The rows come from 5 hidden closed curves, with some noise, and rows from the same curve form a group. Each curve winds through 8 dimensions. The rows are also pushed far along 5 directions, which tell nothing about the answers.
(in the rows, 128 means zero)
Some rows, each with its group after it:
[150 143 120 117 162 104 138 107  88 126 142 140  91 154 130 136  81 113
 129 133 151 173] | C
[ 99 118 107 151 117 148 108 158 118 114 138 121 192 113 136 183 122  97
 186 146 111  79] | M
[ 84 121 147 137 119  72  67 144  99 157 164 150 126 160  53 133  52  90
 145 141 135 144] | M
[ 81  69  93 176  99  76 139 136 166 115 113 115 185 158 182  82 129 110
 162  92  89  65] | M
[166 151  69  67 180 151 148 142  99 149 146 150 119  89 190 173 114 103
 169 130 152 152] | C
[175 154 136  95 176 136 127 125 125 116 165 135  55 113 102 139 137 132
  82 134 146 177] | G
[135 139  70 121 200 125 139 144  72 128 130  95 107 149 200 139 106  86
 145 112 141 157] | B
[ 58 110 114 168  67 122 110 140 160 127 169 141 176 127 126 149 106 121
 205 145  98  44] | G
[142 142  51 150 194  99 122 163  93 107 154  84  66 164 191  95 145 105
  97  82 138 159] | G
[ 87 103 158 181 109 101 131 106 167 130 102  93 114 171 116  86 155 142
 131 103 115 131] | G
[123 140 205 105 100 149 111  99 172 125 120 144 130  97  47 155 165 143
 109 139 123 123] | C
[ 68 122 144 167 110  93 117 133 159 112 120 117 153 156  96 148 112 103
 173 114 121  96] | C
[128 136 163 106 105 133 110 130 144 118 127 138 148  96  68 162 130 141
 125 151 130  94] | B
[113 145 159 115 107 139 112 127 154 123 121 133 127 112  85 170 135 146
 145 144 139 101] | B
[174 123  91  86 206 111 174 118 101 135 143 119 102 113 183 122 107  96
 128 117 133 167] | C
[105 120  80 140 153  91 103 167 111 129 106  99 138 140 166  95 123  95
 125  84 125 107] | M
[ 63  84  94 174 109  76 131 148 179 101  87  94 196 153 176 101 152 101
 165  74  95  47] | M
[188 145 145 104 169 139 170  89 162 104 161 110  60 111 123 116 215 146
  64 118 120 179] | M
[138 146 141 102 143 144 151 120 164 116 151 143 131  92 104 190 146 115
 160 137 132 127] | C
[133 114 111 138 117 188 148 140 107 136 150 127 168  93 167 166 110 132
 182 181 112  96] | B
[150 122  92 168 123 157 158 125 142 107 123 110 104 119 181  85 170 165
 122 105 121 119] | G
[158 113 176 127  92 134 131  93 135 149 157 166 112 118  70 112 120 164
 106 165 124 167] | C
[115 154 158 123 132 104  64 147 103 104 160 120 128 138  45 162 126 100
  88 144 125 121] | G
[138  71 119 129  73 122 144 105 126 155 140 184 172 124 166 100  66 151
 172 167 109 102] | M
[155 139 169  79 125 132 123 118 159 150 176 170 110  84  54 161 143 134
 118 154 134 162] | M
[133 107 157 182 104  74 125  83 116 102  86 131 123 198 112  54 107 136
  83 107 122 153] | C
[174 134 145  81 110 157 105  98  83 170 172 185 104 102  94 135 110 148
 108 161 144 184] | T
[143 120 130  95 158 121 157 105 135 140 139 116 105 113 148 114 136 126
 118 124 121 137] | C
[120 107  73 143 104 121 138 150 163 116 112 138 149 112 187  87 147 141
 142  86 118  74] | G
[155 165 164 102 158 121  86 112  78 120 131 125 113 137  61 164 139 101
  83 134 147 182] | M
[138 108 182 110  73 128 119 104 134 166 110 173 163 122  69 136 108 161
 138 162 139 149] | T
[129 135 126 129 143 123 139 114 138 125 165 126 101 143 132 122 165 112
 106 112 117 161] | B
[125 152 107  94 191  89 108 167 129 123 159 132 111 127 110 161 122  62
 122 102 139 157] | T
[126 118 174 163 115 101 117  86 125 121 138 113  88 175  83  90 134 145
  86 134 119 158] | M
[127 131 169 125 137 103 134 106 148 126 101 134  85 158  88 123 107 143
 117 115 156 169] | T
[126 120  99 129 145 140 134 148  82 154 116 133 137 126 168 157  39 121
 202 166 150 122] | M
[ 81 136 138 139 123  84  81 127 121 121 138 112 158 149  83 134 151  77
 119  99 110 114] | C
[115 169 152 124 143 157  87 134 106 115 138 110 143 109  73 194 161  91
 131 137 128 130] | C
[155 121 146 111 130 140 109 137  78 149 122 141 135 109  94 142  68 140
 127 174 146 145] | B
[105 121 148 135  84  93 107 129 180 114 104 123 144 152 108 111 180 150
 103 105 116  95] | G
[177 141 110  85 183 127 173  98 144 102 130 123  78 110 164 117 175 125
  85  89 136 152] | T
[126 137 171 127 135 108 111 117 129 108 117 126 126 129  58 145 121 116
 111 127 136 135] | G
[156 144  86 107 174 169 138 164 127 110 164 108 101  69 158 155 151 125
 128 137 125 104] | B
[197 139 130  83 141 158 155 104 101 116 151 147 132  88 137 162 126 142
 114 178 127 129] | G
[164 125 171 117  96 154 178  75 199  97 114 133 122 104 128 111 216 182
  84 128 104 109] | T
[ 68 101 173 145  73 108 110 118 160 146  98 149 172 153  96 127  92 128
 164 131 118  95] | B
[ 98 144 163 145 139 168 115 161 195  90 148  99 120  86  68 182 187 118
 130 127 112  94] | T
[104 131 109 144 121  82  60 153  50 123 139 130 132 181 117 119  33 106
 117 154 134 105] | G
[119 111 156 148  77 146 121 109 147 142  89 143 126 133 124  97 123 176
 135 134 130 118] | G
[152  92 100 149 142  76 156 124 113 112  90 108 135 151 163  57 107 133
  97  97 127 130] | C
[174 123  88 127 144  96 125 128  59 139 113 136  79 170 170  68  65 159
  93 124 164 172] | B
[165 123 143 136 154  54 144  75 102 114 105 103  75 203 131  59 132 140
  52 103 136 186] | G
[156  99 205  93 100 171 168  87 206 140 150 169 141  69  74 174 161 157
 152 176 109 140] | M
[ 80 105 131 185 101  96 107 178 185 107 116 116 136 146  89 107 138 138
 128  93 126 101] | T
[132 115 198 116  82 107  95  91  83 159  73 157 158 157  64 115  63 150
 109 162 146 149] | B
[144 138  68 113 184 119 105 170  74 124 143 107  88 117 169 117  87 110
 118 119 145 124] | B
[110 158 146 124 113 179  97 144 159 122 189 147 132  80  71 202 171 111
 159 151 116 115] | C
[134 127 126 106 139 152 123 155 162 125 130 122 150  69 117 149 185 118
 126 117 115 106] | M
[116 137 125 118 111 122 148 121 166 144 159 123 129 108 125 141 157 142
 158 139 118 101] | M
[ 99 119  84 172 133 127 117 160 112 125 102  98 162 130 155 125 133 107
 167  96 128 106] | G
[173 111  79 105 112 158 140 123  91 154 139 171 119 106 195  94  96 163
 131 138 140 135] | T
[149 137 110 111 137 137 120 129 123 114 157 131 130  96 130 124 167 113
  96 118 111 119] | C
[177 115 102 118 137 161 142 116  36 155 137 147 133 123 181 123  48 140
 143 188 134 148] | B
[ 93 134 133 140 136 152  99 165 186 122 183 124 114 100  85 177 187 100
 150 114 115 130] | M
[135 101 145 144  76 117 101 109 101 137 121 168 127 152 117  80  70 164
 109 152 126 123] | M
[131 128  72 140 139 148 130 165  93 132 149 127 148 131 199 140  87 111
 169 160 118 104] | T
[101 151  88 149 144 130  84 181  74 119 168 121 137 134 115 175  79  92
 156 144 140 113] | B
[127 152 123  90 167 132  87 165 106 146 182 158  97  96  63 189  87  90
 144 129 165 172] | T
[170 119  89 126 128 124 119 137  94 138 133 148  95 132 164  72 118 154
  94 115 141 156] | G
[157 122 117 127 148  78 128  98  59 134  95 136  91 183 137  82  60 139
  98 106 168 185] | T
[109 103 140 123 110  86 114 122 131 147  96 144 134 157 125  86  92 130
 117 106 133 131] | B
[180 123 118  80 176 115 171  85 111 140 126 120  74 124 178  85 132 138
  88 116 134 166] | C
[130 120  89 122 155 171 153 190 167 110 111 107 146  64 168 164 140 133
 171 123 134  77] | B
[118 138 169 134 126 142 129 146 190  90  90 111 136 107  81 154 177 140
 113 115 128 104] | T
[123  99 172 130 134 108 166 112 212 117  97  95 130 112  99 109 196 143
 107 102 110 120] | B
[116 154 115 149 143 144 126 142 175  92 115  86 123 109 120 142 237 119
 115  71 122 117] | G
[ 68 111  81 185  92 104 111 187 170  92 106 114 175 149 166 108 124 126
 157  98 110  40] | T
[129 110 158 137 119  91 132 102 120 142  96 102 105 160 105  74 124 160
  85 120 138 149] | C
[154 157 171  99 143 150 113 131 126 114 109 144 115 112  74 171 115 130
 109 151 151 149] | T
[152 116 131 108 122 131 121 134 119 152 140 171 106 113 103 124  80 149
 131 136 157 159] | T

New rows, each followed by its group:
[158 111 151 144 114 105 153  85 136 105  73 128 101 155 138  60 118 174
  81 110 133 132] | G
[147  83 122 154  57 132 154 107 158 131  90 149 142 132 174  42 146 203
 104 117 115  99] | T
[152 111 174 133 126  85  93 108  57 150  86 127 106 171  72  77  57 148
  71 147 154 185] | B
[164  96 122 123 137 147 178  99 127 129 109 113 154 108 186 111 145 142
 140 145 105 117] | M
[101 142 105  96 151 126 102 181 136 138 179 153 161  95 109 207  95  68
 188 144 131 109] | T
[132 147 147 122 174 111 129 166 161  90 152 118 114 114  66 173 131  94
 113 127 133 141] | T
[ 72 111 122 147 119 126 148 148 209 107 105 114 164 123 153 140 163 109
 168  87 107  70] | B
[ 84 141 186 151  95 149  87 141 171 109 157 131 140 103  26 183 140 128
 145 154 117  90] | G
[176  85 122 118 128 194 186 102 166 110 109 156 133  94 213 132 137 159
 157 146 110 115] | M
[154 111 122 109 114 191 159 110 116 145 118 143 153  92 192 126 124 149
 148 162 111 111] | B
[ 99 128 115 185 105 144 109 144 135 114 146 104 123 133 120 123 152 135
 142 121 116 105] | G
[187 136 140  67 180 135 151  95 115 126 140 142  84  89 102 140 141 126
  88 111 153 186] | T
[103 112  95 177 167  97 130 162 155  95 139  86 102 159 145 118 147  99
 133  83 125 136] | M
[119 139 131 131 149 119 114 132  93 117  89 119 127 160 129 138  89 109
 126 118 149 143] | B
[147 148 100 100 178 156 172 158 184  97 120 130 103  92 168 175 143 124
 158 112 148 116] | T
[111 131 192 130  94  89  96 106 145 122  92 124 119 153  46 113 128 157
  91 124 140 123] | B
[102 108 164 174  99 121 124 115 173 117 114 114 100 163 110  67 166 155
  83  98 111 135] | B
[173 143 127 108 123 157 115 101  52 143 147 154 111 128 131 132  94 146
 109 171 142 164] | T
[146 121 136 129 144 132 151 100 122 142 127 118  97 136 145 114 134 137
 134 131 131 164] | G
[107 118 107 155 131 172 150 137 145 118 143  95 164  88 161 165 158 116
 190 144  99  76] | G
[131 134 176 127  91  96 103  67 106 139 140 155 108 164  73  99 117 141
  92 139 127 155] | G
[179 100  82 123 157 135 165 132  90 139 128 130  97 130 214  87  70 153
 133 151 135 141] | G
[114 128 116 113 139  87 103 151 102 144 143 153 137 152 121 137  57  89
 147 137 137 138] | T
[170 125 167  76 165 148 145 106 142 141 164 161 106  89  90 178 119 111
 137 161 133 178] | M
[146 107 102 140 136 152 167 106 106 140 121 116 129 121 198 118 109 139
 169 148 120 121] | G
[116  92 146 155  88 153 116 132 183 110 108 154 139 130 128 123 156 149
 136 113 116 114] | M
[152 126 161 102 124 123 138 125 170 124 142 153 129 110  94 133 149 130
 104 142 118 139] | T
[130 141 173  83  93 192 112 128 168 149 132 159 141  58  81 190 149 159
 156 170 132 100] | B
[103 106 198 146  66 111 137  85 183 127  99 148 158 142  68 126 131 155
 145 139 117 107] | C
[110 105  86 130 134 128 145 157 148 135 166 119 161  99 163 144 132 109
 174 132 106  87] | B
[107 163  74 141 173 148  95 176  54 109 160 123 128 143 152 187  60  71
 165 139 147 124] | B
[128 108 136 161 107 101 104 118  66 152 123 130 128 185 130  85  65 135
 114 161 127 157] | T
[163  94 143 135 153 105 145  97 111 120  98 104 120 145 144  72 140 127
  76 114 115 161] | M
[ 82 129 145 148 141 117 115 129 128 127 177 111 125 138  86 171 106  89
 165 143 119 123] | T
[160 121 144 122 127 108 129 111 123 137 134 139 129 129  93 113 158 126
  95 121 129 178] | C
[132 109 145 137  99 146 133 109 162 147 125 151  98 136 137 107 135 169
 138 134 129 144] | M
[127 131 152 150  99 139 124 111 135 104 125 118 134 136 112 119 160 149
 103 137 112 109] | T
[161 108 189 134  73  92 123  81 154 107  94 134 112 163  89  55 161 195
  32 135 114 128] | G
[131 109 143 107 102 117 102 148 123 148 141 159 154 118  99 146  75 137
 144 175 132 113] | G
[155 148 195  84  90 187 124  80 151 143 123 167 117  97  90 151 172 167
 101 158 127 144] | B
[100 104 122 186 128  88 117 137 122  96 101 111 144 167 128  89  90 105
 125 104 116 106] | C
[106 136 110 146 180 116 132 142 150 118 139  82  94 136 136 136 168  95
 138  88 127 147] | G
[145 163 106  80 172 123 147 144 165 131 176 123  94  83 119 162 178 112
 131 114 137 139] | M
[154 140  95  78 140 157 123 149 115 149 147 144 150  71 156 158 145 116
 148 139 127 115] | M
[143 109 132 127 120 102 149  91 114 151  81 119 124 166 166  81 129 155
 116 119 136 153] | B
[143 144 158 126 177 153 141 118 171  97 124  77  75  99  88 138 233 129
  73  83 131 164] | T
[ 79 129 100 168 135  89  60 155  31 131 116 112 159 190 126 142  34  72
 163 135 137 118] | M
[128 124 179 112  97 105  96  83  76 158 107 177 127 162  80 120  33 134
 132 163 147 156] | C
[129 128 116 108 181 104 127 126 120 129 161 130 117 140 129 168 125  69
 151 116 130 168] | M
[128  92 112 142 115 133 145 137 112 128 113 141 150 115 145 122  52 144
 166 146 136  97] | T
[119 111 183 117 116 125 137  94 182 131 154 140 148 118  72 173 173 113
 148 139 109 148] | M
[149 113 120 132  73 197 147 114 112 155 111 162 185  78 159 150 116 169
 193 173 127 100] | G
[104 155 111 104 168 143 127 164 158 124 153  97 138  88 109 205 183  89
 166 112 133 115] | C
[144 138  42 112 205 102 122 187  74 126 116 115 114 139 196 132  83  78
 142  89 161 155] | T
[ 70 109 145 155  93 105 103 118 142 143 104 117 159 156 116 115 133 120
 149 110 115 104] | T
[165 115 111 103 105 176 179 120 177 144 155 179 138  58 149 149 145 164
 180 144 130 120] | G
[131 105  63 157 175  59 145 138  96 111 137 104 100 172 187  60  89 101
 111  83 127 135] | G
[ 93 101  90 163 116  98 149 143 176 110 159 117 142 131 160 110 140 120
 163 106 101  76] | G
[ 75 143 100 178 135 120  86 160 109 112 111  86 148 145 115 142 145  90
 152  86 130 109] | G
[166 148 114 113 155 137  95 148  90 119 165 138 103  97  90 130 141 113
  82 123 137 162] | G
[168 139 159  91 107 179 129 123 137 156 151 169 107  82  88 169 121 175
 143 181 152 155] | B
[109 110 129 168 109 103 142 104 141 122 142 102 114 162 141  93 136 143
 130 129 106 115] | M
[134 155 120 129 139 129 119 180 171  99 159 141 117 116  99 165 148 122
 122 130 134 128] | T
[113 108 103 158 110 148 138 144 166 118  83 113 128 121 180  93 151 159
 146  95 124  88] | G
[170 130 143 121 166  82 125 104  98 116 153 123  89 137  76  93 136 109
  56 111 132 189] | G
[178 156 118  87 183 167 138 135 110 115 149 142  71  98 146 153 106 126
 110 147 146 158] | T
[164 126 130 126 102 192 166 132 166 124 160 160 114  91 157 146 128 178
 150 186 117 115] | T
[146 167 164  73 159 137  59 145  80 149 171 140  95  89  25 186 108 107
  99 162 153 163] | B
[167 104 158 119 136  80 131 111 129 126  80 123 105 153 107  63 130 153
  57 106 138 171] | G
[ 86 115 167 171 101 128 114 134 170 108 113 114 122 146  94 116 123 143
 127 131 114  94] | T
[127 145  73 127 178 145 140 170 130 112 188 119 104  97 150 173 121  95
 167 127 132 122] | C
[ 95 149 124 162 124 126 106 137 148 104 119  94 124 139 109 137 192 117
 126  87 125 116] | G
[142 106 126 132 131 144 149 154 162 117  88 109 136  96 140 119 141 159
 129 122 132 103] | B
[129 120 130 139 154 103 172 154 215  85 129 111 117 122 127 132 167 124
 122 106 117 113] | T
[ 84 131 159 157 132  92  78 112  54 153 121 105 130 200  82 134  66  92
 135 145 137 168] | B
[179 134 185 125 111 130 134  71 119 114 127 166 120 135  74 122 130 142
  89 151 127 179] | C
[118 130 193 114 102 126 115  99 161 129 112 146 134 121  59 141 135 135
 119 134 127 128] | C
[108 168 172  90 180 109  99 137 148 124 160 105 115  99  32 197 162  67
 122 121 131 148] | M
[ 90 135 101 111 137 171 116 166 155 134 149 122 174  68 135 207 161  91
 197 120 120  79] | T
[184 107 160 116  74 165 132  89  92 151 148 183 152  86  95 116  92 175
 120 194 121 137] | G
[104 131 121 136 163  74 124 151 146 108 133  81 126 137  98 142 149  98
 127 100 130 116] | B
[ 72  96 101 188 117  97 102 156 159 122 146 105 122 167 147  93 148 110
 141  88 106 114] | M
[100  97 136 157  97 116 123 131 125 156 146 135 155 141 109 132  93 131
 173 155 121 128] | T
